The groups are shells around one centre, one inside the other: the same stretched ball of 4 dimensions in 10 sizes.
In the rows, zero is written as 128.
Known rows, each followed by its group:
[149 106  88 136 120 132 128 117 118 173 121 122 120]
sego
[167  87 170  97 122 136 205  97 145 157 181 158 116]
Kika
[143 123 142 111  93 130 119 171 135  96 136 113 140]
fep
[166 122 174 117 107 139 185 127 135  96 158 106 128]
fep
[117 129  56 137  94 114  31 192 117 139  81 104 138]
fevi
[133 137 128 121  92 110  84 185 136  99 116 105 134]
dedi
[165 114 146 124 110 150 178 120 125 115 149 107 131]
Rato
[123 106  46 130 104 130  57 167 113 170  94 124 137]
fep
[147 105 141 105 108 120 138 140 142 143 149 142 124]
Tani
[175  87 169 104 121 154 224  89 136 144 182 142 123]
dedi
[130 120  83 129 102 120  75 167 122 143 104 115 133]
Tani
[139 110  72 137 111 134  99 141 114 162 107 114 130]
Rato
[147  95 129 103 110 132 142 136 137 152 150 147 128]
rigil
[169 101 210  86 109 131 211 119 157 111 192 148 122]
Kika
[120 127  67 133  97 112  43 185 121 142  89 110 135]
dedi
[131 101  24 145 113 145  73 143  99 187  88 116 136]
fevi
[158  99 159 102 112 132 174 122 142 138 165 143 123]
Tani
[144  91  72 127 116 148 123 125 113 178 122 131 131]
rigil
[151 118 179  97 100 115 150 152 152 106 161 134 126]
lizag
[174  82 150 106 120 167 219  91 128 147 176 140 130]
Kika
[166  81 120 116 127 155 194  85 123 180 159 145 121]
fevi
[159 103 164 103 114 125 175 120 145 139 165 143 119]
Rato
[136 116  60 143 107 140  87 150 107 151  97 102 136]
lizag
[138  98 112 105 104 129 115 153 134 151 138 144 133]
lizag
[169 100 132 122 110 173 193 112 115 119 153 108 140]
Kika
[140  91  41 136 111 164 106 135  99 175 106 118 143]
sego
[137 129  96 135  99 129  91 166 119 119 107  97 137]
lizag
[137 116 105 123 108 115 100 151 131 150 120 126 125]
Rato
[138  92  66 122 107 154 106 146 112 163 118 128 142]
Fozuz
[131  98  87 111 104 127  91 159 128 162 123 142 134]
fep
[161  88 114 115 112 170 176 116 117 143 151 127 140]
fevi
[121 128  72 131  95 114  46 188 122 134  92 108 137]
Fozuz
[133  93  85 109 102 140  99 158 125 158 126 141 140]
sego
[140 121  71 145 105 143  96 151 107 137  99  93 138]
Fozuz
[125 117  95 116  95 115  67 182 131 136 112 126 136]
rigil
[152 129 167 115 105 110 144 145 145 109 146 117 120]
Fozuz
[164 121 166 120 108 135 178 125 134 105 153 108 126]
rigil
[157  81  86 122 119 168 163 107 110 173 140 133 135]
sego
[124 112  42 136  97 144  56 177 105 146  88 105 148]
dedi
[160  92 136 109 114 149 176 116 130 146 158 137 129]
Tani

New rows. What belongs after each?
[153  95 141 101 106 143 159 136 136 134 158 140 134]
fep
[159 102 172  95 103 143 178 137 143 110 170 136 134]
sego
[163  92 167  96 113 142 193 115 142 137 175 148 126]
Fozuz
[152 126 153 117 101 127 142 151 136 101 141 110 131]
Tani
[124 120  97 115  93 114  64 187 133 130 111 124 137]
lizag
[168 103 115 135 119 164 184 100 111 141 141 105 130]
Fozuz
[176 112 176 120 118 144 215  97 133 118 168 115 120]
Fozuz
[161  98 163 100 110 139 181 123 141 130 168 140 127]
Rato
[155 113 194  93 105 110 167 141 158 114 171 144 119]
dedi
[137 122  62 145 101 148  86 160 103 132  94  89 143]
sego
[147 102  78 135 116 145 126 124 112 166 118 118 130]
Tani
[150  90  99 116 113 151 145 124 120 162 139 136 133]
Rato
[135 103 109 106  98 132 103 167 132 136 131 135 139]
fep
[129 104  33 141 105 149  71 157 100 166  90 109 143]
Fozuz
[153 118 171 101  93 136 153 160 142  85 157 119 139]
Kika
[165 121 197 103 101 135 190 138 145  82 171 116 131]
sego
[135 104 122 101 100 122 107 164 139 139 138 143 133]
fep
[169  88 181  91 114 146 212 107 145 134 186 152 125]
Kika
[148 129 149 119 100 120 130 156 137 103 136 109 129]
Rato
[129 119  47 144 100 144  66 169 103 141  87  95 145]
dedi
[150 122 108 134 101 151 130 148 114 109 121  91 141]
dedi
[129 113  77 128 109 113  76 156 125 167 106 127 125]
dedi
[160 100 128 121 120 137 168 107 128 159 148 132 120]
Rato
[169 112 217  92 108 123 206 124 158 100 187 138 120]
sego
[158 122 154 119 102 141 160 142 130  97 146 104 135]
lizag
[136 113 124 106  92 132 105 176 134 112 133 125 143]
dedi
[160  94  85 138 125 156 162  95 108 178 130 120 125]
sego
[134 107  95 116  99 136  96 166 124 137 121 125 140]
Tani
[151 101 127 115 118 123 146 120 135 164 144 141 117]
fep
[152  92  89 125 117 153 145 117 115 169 132 129 131]
Tani
[156 101  99 127 106 172 154 131 108 126 133 105 146]
Kika
[148 132 132 131 107 114 123 144 132 122 125 105 121]
fevi
[180 101 203 103 124 133 236  85 149 133 190 141 110]
Kika
[147 115 153 107 107 111 135 145 146 131 147 136 121]
Rato
[148 101 159  92 104 124 149 146 148 131 162 150 128]
dedi
[126 121  93 120  96 116  67 181 129 133 108 120 135]
Rato
[162  96 145 113 123 130 180 101 137 164 159 144 114]
dedi
[179 107 181 116 121 145 224  91 135 124 174 122 118]
Fozuz
[140 113  76 138 111 134 102 141 114 156 108 111 130]
Rato
[130  98  91 108 100 131  90 166 129 153 125 141 138]
dedi
[134  97  94 111 107 125 100 151 131 166 127 145 130]
fep
[170 114 171 118 115 138 197 109 135 118 162 116 121]
rigil
[154  98  67 144 123 156 143 104 103 178 117 112 128]
fevi
[131 102  39 137 106 150  77 155 103 166  96 114 143]
fep
[134 102  78 122 108 130  94 149 122 167 116 133 131]
Tani
[139 109  93 126 111 124 105 142 125 160 119 127 126]
Tani
[125 120  45 141  96 141  54 179 104 137  84  96 147]
sego
[145 102  84 131 119 130 121 122 120 179 121 129 121]
dedi
[130 134 143 110  93  95  83 186 148 108 126 123 127]
fevi
[156 122 174 110 107 115 159 137 147 114 156 125 120]
rigil
[151 109 162 100 103 127 153 146 144 117 158 135 129]
Tani
[170 105 128 131 115 169 193 105 113 125 147 102 135]
sego
[161 115 177 109 114 117 177 120 147 127 163 132 115]
fep
[132 123  73 140 106 120  76 158 117 150  97 107 129]
dedi
[142 110 104 119  98 148 116 160 120 121 126 113 144]
lizag
[171 102 162 116 121 142 205  95 134 140 166 129 118]
rigil
[156 103 137 115 118 126 161 115 135 156 150 137 117]
rigil
[161 109 104 138 116 158 163 112 110 141 130 102 131]
fep
